The same things were measured in two ways. Each way mixes the same 9 hidden numbers, adds some noise and spreads widely along 6 directions of its own, which tell nothing about the thing.
Some things both ways: the first way, then the second way.
[-9 -9 -4 -15 0 -1 4 14 12 -5 13 0 3 -2 -1 5 6 -4]
[-20 -29 8 23 13 -4 14 2 3 20 1 0 9 -2 -14 -11]

[11 9 0 9 -1 -5 -5 0 -6 5 -16 0 -15 20 7 2 0 -5]
[-24 5 3 10 4 -7 4 -3 2 -3 -6 -5 -4 19 -12 -1]

[12 4 20 -12 9 11 -1 8 -5 15 -4 -8 0 -3 10 -3 -1 9]
[-15 -10 0 6 -3 11 -5 1 2 16 13 1 0 -11 -11 -7]

[5 -1 -2 11 -2 6 6 -3 -5 2 0 -5 -6 -7 -1 2 3 -1]
[-7 -2 2 -5 -13 0 6 -7 -11 -24 -1 3 -12 18 -2 -3]

[-1 12 9 -10 8 -2 2 23 -22 6 -9 6 6 -7 -9 4 7 -19]
[0 14 -2 2 -6 5 -5 4 -3 3 -4 3 5 35 18 5]

[-7 14 -21 21 -15 -22 10 -6 -6 13 -1 -7 -15 -1 -6 1 4 -4]
[7 -12 -4 1 -9 -2 -4 -11 -9 -6 0 0 -1 13 12 -3]

[18 0 10 6 12 -11 -8 -4 -7 7 -14 -3 -7 4 8 -5 -4 -7]
[-1 -1 15 -25 4 3 5 -5 -3 -3 -13 -7 1 1 11 18]

[-9 18 -7 -7 -16 -1 8 10 -6 -10 -14 -7 -26 -11 2 8 6 -4]
[-1 -14 8 28 -8 -18 15 -10 -6 -31 -1 -12 -14 32 25 -14]

[3 15 5 14 -8 6 -9 24 -13 9 -5 -2 3 14 9 1 6 3]
[-8 7 -10 -6 16 12 -2 9 21 58 3 10 20 -19 -13 -11]

[-16 1 -12 -3 3 -3 4 -6 -21 12 3 7 -1 4 14 -10 5 -2]
[1 -2 7 6 -9 -2 -4 -2 5 -5 -7 -2 -5 16 12 12]

[9 18 5 2 -2 -5 0 10 -1 7 -17 -10 -21 -8 -2 8 -1 -12]
[-11 0 4 0 9 -5 13 0 1 -14 -3 -15 -11 10 9 0]

[4 -18 1 -4 7 -4 -3 0 5 -17 3 6 11 9 1 1 -1 3]
[-21 2 6 9 7 -9 1 -1 1 16 -7 -4 7 17 -5 -6]

[-8 -7 -7 17 -1 22 8 -14 -13 -3 1 2 5 -3 6 -1 -1 15]
[-1 1 0 6 -11 -4 -10 -9 2 -18 1 1 -7 -7 -19 -3]

[10 -6 10 0 2 13 -12 13 16 -17 10 1 11 6 -3 -2 6 -3]
[-10 -23 -2 24 2 -13 12 3 -2 10 2 4 5 17 -1 -12]

[-9 -7 17 -22 14 23 -10 17 -4 -8 -10 6 10 -3 8 8 -11 -5]
[6 -7 1 -13 11 -1 6 11 8 -1 -8 4 6 -8 -5 -4]

[0 -7 8 -3 11 23 -2 0 8 1 1 -4 4 -1 7 3 -7 1]
[14 2 -12 -14 -2 -5 -4 -16 2 -15 -5 1 -10 -22 -8 18]

[-3 -1 3 -13 0 1 0 8 9 -14 -7 -2 -10 -2 1 8 -2 -5]
[-4 -1 -7 5 5 -9 -3 -7 7 -3 -3 -4 -1 -5 -17 -10]

[-7 -6 -5 -15 2 -2 4 -5 1 -7 6 1 1 -4 14 -3 -7 6]
[19 -17 13 -4 5 -9 -7 2 -3 26 -8 12 22 -18 17 7]

[-11 9 -9 3 -6 -8 12 -9 -14 11 -17 -2 -12 5 -10 6 -6 -1]
[1 9 -3 -5 -2 -1 -2 -12 1 -12 -2 -12 -5 15 13 8]

[5 -14 -1 -10 7 4 4 -2 25 -14 11 -5 -2 -11 -3 2 -1 -8]
[15 -19 12 -5 17 -11 5 -5 -1 26 -11 2 20 -26 13 21]

[0 1 -1 -3 -3 10 9 0 -22 4 6 4 7 2 8 -6 8 10]
[-16 19 13 -3 -3 17 9 9 15 10 6 -5 -6 8 7 -3]

[-1 2 -10 12 -11 -4 0 5 3 -7 11 -1 5 10 9 0 1 4]
[-1 -13 -3 7 1 -9 0 -12 -1 12 0 11 8 -13 -12 -7]

[12 11 1 2 -6 -4 5 -8 -4 14 -16 -6 -20 20 4 2 -2 14]
[11 -18 16 1 8 -15 10 -15 -21 28 -9 4 23 2 34 16]

[-7 -7 6 5 2 23 3 0 -9 2 -6 -3 4 5 6 2 -1 16]
[-24 -5 -2 18 3 -10 2 -2 3 17 2 -4 0 16 -5 -7]

[-20 5 -3 -4 6 1 7 5 -35 13 -10 4 4 -3 22 -3 -4 11]
[11 -6 19 -9 -17 24 -24 6 -1 6 0 23 18 -12 -9 -13]

[0 12 -13 21 -2 -15 0 -2 -16 10 -7 1 -12 4 8 -2 6 -5]
[-7 16 0 -10 4 8 -9 -2 10 3 -7 -6 -1 -9 -18 -2]

Other things, the second way, with their names:
q_672: [-16 2 8 18 -16 1 0 0 -2 -8 3 -1 -6 40 12 -5]
q_709: [-5 1 8 20 -19 2 -11 -14 -9 -22 10 -4 -6 4 -8 -4]
q_703: [9 -8 3 -21 -6 26 6 7 0 9 -2 9 7 6 7 -8]
q_257: [3 -7 7 3 -23 -3 -10 -15 -25 -25 -2 8 -6 28 18 3]
q_508: [-7 11 -5 -14 -15 6 -3 -10 5 -35 -6 -15 -28 15 -8 10]
q_881: [0 4 -14 -13 -2 6 0 -18 -2 7 5 -1 -4 -8 -3 4]
q_287: [2 -17 -8 12 1 -19 8 3 -19 18 -2 19 8 9 7 -5]
q_939: [11 -13 3 -1 9 -16 5 9 -6 24 -11 6 15 14 32 13]
q_396: [13 -4 -12 -11 -8 0 -9 5 -2 -15 -4 12 0 12 3 -6]
q_774: [1 3 -5 -10 1 4 5 -6 10 -3 8 -2 1 -11 -12 -8]
q_576: [12 -13 0 -15 -12 -1 -4 4 -11 -1 3 24 10 -8 -12 -17]
q_437: [-1 -18 4 -7 -6 -2 16 -1 -2 -25 -5 -4 -11 19 7 -5]
q_462: [3 9 -7 -7 1 2 -9 -4 6 22 -2 0 8 2 6 -2]
q_704: [1 -17 4 -14 1 2 12 -14 -4 -17 0 -8 -12 -16 -1 -1]
q_984: [-1 -7 2 -1 7 -5 -2 1 0 5 -16 -3 8 11 -2 4]
q_475: [3 -11 12 -6 1 -1 -9 8 -9 17 -10 8 18 15 16 1]
q_958: [1 -17 -10 -4 19 -17 0 3 26 18 -15 -14 1 -17 -9 17]
q_72: [-7 -7 6 1 -3 3 21 -3 -5 -19 2 -8 -15 12 10 -2]
q_318: [-14 6 9 -5 13 -10 13 -2 0 0 -10 -17 -1 6 -2 1]
q_770: [-11 -2 4 16 5 -6 19 10 -5 -4 3 -4 -4 28 16 -13]
q_979: [6 6 5 -9 -6 19 -13 13 2 6 4 18 13 -1 -2 -10]
q_279: [5 -16 4 -6 1 -2 1 -13 -10 -8 3 3 2 -24 -8 3]
q_561: [3 -25 4 1 0 5 8 2 -12 26 13 19 15 -12 9 -16]
q_796: [-5 7 1 7 -15 0 -10 11 -3 -24 7 0 -13 27 16 -5]
q_510: [-26 9 4 12 9 8 14 20 13 1 2 1 -6 20 -10 -4]
q_764: [-8 -4 5 -2 -4 12 -8 -3 -8 2 3 2 0 -15 -20 -3]
q_308: [9 -8 -7 -9 -6 -7 -4 -19 -8 6 -2 6 1 0 12 7]
q_517: [-1 -2 -13 11 18 -22 -7 -13 26 23 -11 -11 4 -33 -25 21]
q_530: [14 -14 21 -17 -14 18 1 -1 -34 0 -2 32 23 12 17 10]
q_95: [-2 11 -9 -13 -6 16 -7 -13 9 -8 7 0 -10 -22 -23 -3]
q_230: [35 -13 19 -24 -8 8 8 -11 -16 -13 -7 15 10 -13 29 19]
q_246: [15 -5 1 1 5 -11 -9 -10 -8 24 0 5 16 -23 9 0]
q_471: [10 1 -5 -6 2 -8 -2 -5 -1 11 -6 2 5 -7 4 9]
q_316: [3 -2 3 -15 7 4 5 5 9 1 -5 -3 -2 -21 -14 -5]
q_151: [7 -15 3 -9 -4 6 1 -4 -2 17 3 14 14 -6 4 3]
q_378: [-28 -2 -14 8 5 6 5 7 7 14 7 -9 -7 22 -6 -12]

Some of these things the first way, each followed by its name:
[-2 -9 5 -14 -2 4 6 11 9 -4 24 0 25 -3 2 4 -3 18] -> q_561
[-18 -9 -6 8 0 6 7 -5 -1 18 5 1 14 12 -8 4 -4 16] -> q_378
[-5 -20 -5 1 12 4 2 -21 8 1 2 -3 -4 -2 0 -6 1 -1] -> q_508
[-5 -1 -7 1 -3 6 14 8 9 -2 7 -12 -5 -17 -2 9 0 -1] -> q_95
[29 12 6 16 4 -9 2 3 0 16 -2 -9 -7 -4 -9 1 7 -13] -> q_530
[11 -8 11 -5 6 -4 -8 12 14 -9 9 -5 6 -7 8 -1 -1 1] -> q_704
[6 -1 5 2 3 -1 -1 1 -22 -2 -8 10 2 3 -4 2 5 -3] -> q_318
[-2 -2 3 -13 4 -2 -5 3 -1 -2 4 7 3 3 10 0 1 -3] -> q_316
[-7 -3 -3 0 -5 7 10 3 7 0 -2 -13 -5 -8 2 6 -7 7] -> q_308
[9 -3 5 -12 0 -9 -7 0 18 -11 -1 -4 -13 -1 -1 0 2 -17] -> q_437
[17 11 10 0 -1 -3 -3 15 1 -8 0 -3 0 -9 6 0 3 5] -> q_246
[8 4 3 14 -1 9 -6 -7 2 6 -4 0 -2 13 2 -3 3 5] -> q_471
[-10 -9 -11 4 -1 -2 2 -13 -3 4 13 9 16 6 -2 -4 -3 2] -> q_939
[-16 -4 -12 -14 -7 -3 15 -7 5 2 -7 -7 -15 -1 -3 8 -3 7] -> q_462
[-23 -13 -18 6 2 4 1 -22 5 -1 7 2 -2 1 2 -7 -4 -10] -> q_958
[1 1 -6 1 -6 -2 4 1 -3 7 12 1 1 0 -2 0 11 0] -> q_72
[3 -4 -5 13 0 3 2 -8 -3 -5 3 -2 2 1 0 -7 7 2] -> q_672
[-8 15 -5 4 -3 8 20 1 -24 6 -4 -8 -5 -42 -3 5 -7 -10] -> q_796
